The rows are grouped in 2 ways, from coarse to fine. Each group lies inside one group of the grouping before and may be the whole of it. The rows also spread widely along 5 directions, which tell nothing about the answers.
Some rows, each with its group in each grouping after it:
[-31  77 -11  53 -53 -54 -20  30 -11  21 -16 -41  36   7   8 -56]
q_651 pomud
[-31  17  18  60   1 -27  31 -17 -15  14 -32   8  10  16   4 -21]
q_738 Zakik
[-19  29  70 -28  -7 -33   4  60  52   3 -14  -4  11  37   2 -24]
q_397 dem
[  1  31  12 -64  37   4  38 -24  37  67 -68   0   0  13   9   6]
q_614 kem
[ 33  26   4 -15  35 -28 -67 -39  26   7 -20  55  30  75  34 -26]
q_101 fosud
[-13  -2  35 -42 -11  -5  33  21  46  42 -62 -37 -28 -12 -14 -30]
q_397 suz
[-32  80  16  -6 -43 -58  15  62  27  37 -15 -43  12 -10  -5 -16]
q_614 Lep
[ 44  76 -13  35   3 -56 -27   0  18  18 -46   5  50  29  -4  -3]
q_614 Pob
[-57  22  29   9  25   5  -1  22 -28   8   6  53  17  87  55 -31]
q_738 dugi
[-12  17  -2 -15  -6  17   7  24  10  45 -50   7  17  24  19 -31]
q_397 vif
[ -3  28  -1  93 -51 -48   6  15 -12  -1 -43 -15  18  -1 -13 -29]
q_397 lonof
[-11  52 -22 -25   0   0  11  -1  17  63 -59 -38  22  -2   4 -11]
q_614 Kuvu
[-38  17  40  56 -12 -87 -12  -9 -28  -6  -5  34 -12  62  30 -25]
q_651 kofu
[  44  -33   35  -10   20  -42   15 -102   40   11  -78   40  -32   -1
   -9   18]
q_101 movit
[-42 -10  62  -3 -26 -69   6   9   0  12 -17  36 -29  32  20 -29]
q_101 Nutoz
[ 20 -13  13  79 -20 -67   1 -77  -9 -13 -52  33 -17 -13  -4 -11]
q_101 movit
[  0   4  42  22  16 -78 -19 -35   4 -26 -15  54   8  69  25  11]
q_651 pomud
[-13  48  60 -31 -14 -47   4  88  75 -11  10   2  17  58  18 -25]
q_397 lonof
[ -7  57  -2 -37 -14  -9  34  18  29  64 -61 -43  10 -12   6  -4]
q_614 Lep
[ 18  70   5  33 -38 -74  13  19  40  24 -40 -42  23 -32 -25  -6]
q_614 Lep
[-32  31  16  60 -32 -72  24  15 -20  27 -45 -16  -7  -5  -9  -1]
q_614 Pob
[-22  51  17  -2   7 -46   6  21   0  26 -20  15  15  40  22 -14]
q_614 kem
[-26  30  36  34  -9 -39  29  14  30   8 -24 -15   3 -14 -20 -21]
q_738 dugi

New rows. What belongs after each?
[-33 -21  43  28  -6 -64   0 -13 -45  -5 -23  69 -31  52  35 -20]
q_101 Nutoz
[-18  29  -3  -5  -5  13 -19  53 -18  28 -16  33  40  72  50 -52]
q_397 vif
[ -2  33   7   9  -7 -25 -29  -4   8   9 -25  33  17  34  37 -44]
q_101 movit
[-53  -8  -2  35 -17  12  14  22 -58  20 -41  21   2  55  44 -31]
q_397 lonof
[-20  18  -4 -53  32   6  13 -24   7  55 -65   7   6  31  25   9]
q_614 Kuvu
[-11  60   8  38  10 -68 -14  21 -21   5  -8  42  31  56  31 -17]
q_614 kem
[  0 -19  40 -66  26 -13  23 -50  41  25 -48  50 -36  35  33  -1]
q_101 movit
[-37  15  -8  62 -11 -50  12 -28 -39  29 -53   5  -4  -5   4   2]
q_614 Kuvu
[-39 -23  49   4   2 -45  -3 -10 -17 -12 -10  77 -24  69  51 -25]
q_101 movit
[ 24  44  -8  13 -17 -32 -25 -25  24  18 -37   5  20   4   9 -40]
q_101 movit
[  2   4  33  60   0 -83  -1 -56 -11   0 -34  30 -10  34   7  -7]
q_651 kofu
[  8  42  17  55 -27 -80 -14 -23  13  12 -33 -11  11   6  -6 -26]
q_651 kofu
[ 15  99 -32 -44  12  -8 -29  28  41  52 -39 -12  61  28  17 -28]
q_614 Kuvu
[ 72 108 -44 -14  41 -17 -70  -3  33  29 -30  17  85  56  20 -18]
q_614 Kuvu
[-47  16 -13   1  -5 -10  22 -18 -37  53 -63 -11  -4   7  20  -8]
q_614 Kuvu
[ 10  36   6 -53  48   0  29 -40  30  72 -70  11   8  19  10   5]
q_614 kem
[ 39 -19  16  47   1 -54   1 -83 -14  13 -72  25 -15  -7  -7   0]
q_101 Nutoz
[ 13  76 -32 -27  -7  -6   0   2  46  69 -59 -53  38 -27 -17 -16]
q_614 Kuvu
[-13  81  35 -39 -18 -68 -17  55  80  10   5 -17  25  45   7 -39]
q_651 pomud
[-37  40   1  52 -45  -8   0  45 -25  21 -35 -36  33 -10   1 -49]
q_397 dem
[ 38  50 -39  47 -19  13  -1  -6  11  38 -63 -34  48 -10  -9 -34]
q_397 lonof
[  4  13  46 -23 -15 -49  12 -24  66  15 -39  11 -24  -4  -5 -20]
q_101 movit
[-26  37  52 -55   3 -18   2  73  47   7  -7  -2  18  53  19 -40]
q_397 dem
[-23  18  38 -60  17   3  12  59  23  16 -19  31  10  84  43 -26]
q_397 lonof
[ 22  55   0   8  -3 -12 -29  25  33   7 -37 -14  58  29   4 -38]
q_397 dem
[ 21  48  33  18   7 -52 -52  44  26 -30   2  34  64  77  16 -36]
q_397 dem
[ 24  94 -22  30  -8 -51 -33  20  28  16 -14 -14  57  20  -1 -31]
q_614 Kuvu
[ -1   9  42  41 -33 -88  33 -42  41  -2 -51 -31 -11 -36 -31   6]
q_651 pomud
[ 27  27 -25   5  21   3  17 -58 -17  67 -93  -7  16   2   2  15]
q_614 Pob
[  7  -4  23  11  36 -26 -25   1 -15 -14 -26  62   7  83  34 -27]
q_397 suz
[ 22  60  21  26   1 -37 -42  39  26 -17  -7  11  58  53  15 -42]
q_397 dem
[  9  79 -18  22 -10 -37 -22  10  16  30 -31 -14  47  12   4 -23]
q_614 Kuvu
[-14   5   9  72  27 -23  15 -36 -44  -2 -32  54   7  62  21 -16]
q_738 Zakik
[  9  -1  -8   5  33  24  -5  -5 -25  12 -48  51  28  86  46 -19]
q_397 lonof
[ 46  51   8  23   6 -64 -62 -10  27 -10 -12  41  38  53  14 -37]
q_101 Nutoz
[ -6  32  -5  39  -4 -41 -57  -7 -25  -3  -1  52  23  56  32 -48]
q_101 fosud
[ 33  25 -31  77   4 -42  22 -90 -17  29 -82   2  11 -33 -22  16]
q_614 kem
[-20  -6 -20  37 -11   0 -20 -58 -44  26 -48  17   0  16  29 -30]
q_101 fosud
[-21  35  32 -58  25 -24   6  30  18  31 -17  37  -1  68  40   3]
q_614 Lep
[-24 -17  10   8  -7   2  31  -1  -7  40 -60   5  -5   7  10 -16]
q_397 vif
[  7 107  -6 -50  13 -25 -12  62  51  46 -16 -14  57  30  15 -41]
q_614 kem
[ -9  31 -11  -1 -24  20  28  16  10  41 -69 -38  25 -10   3 -30]
q_397 lonof
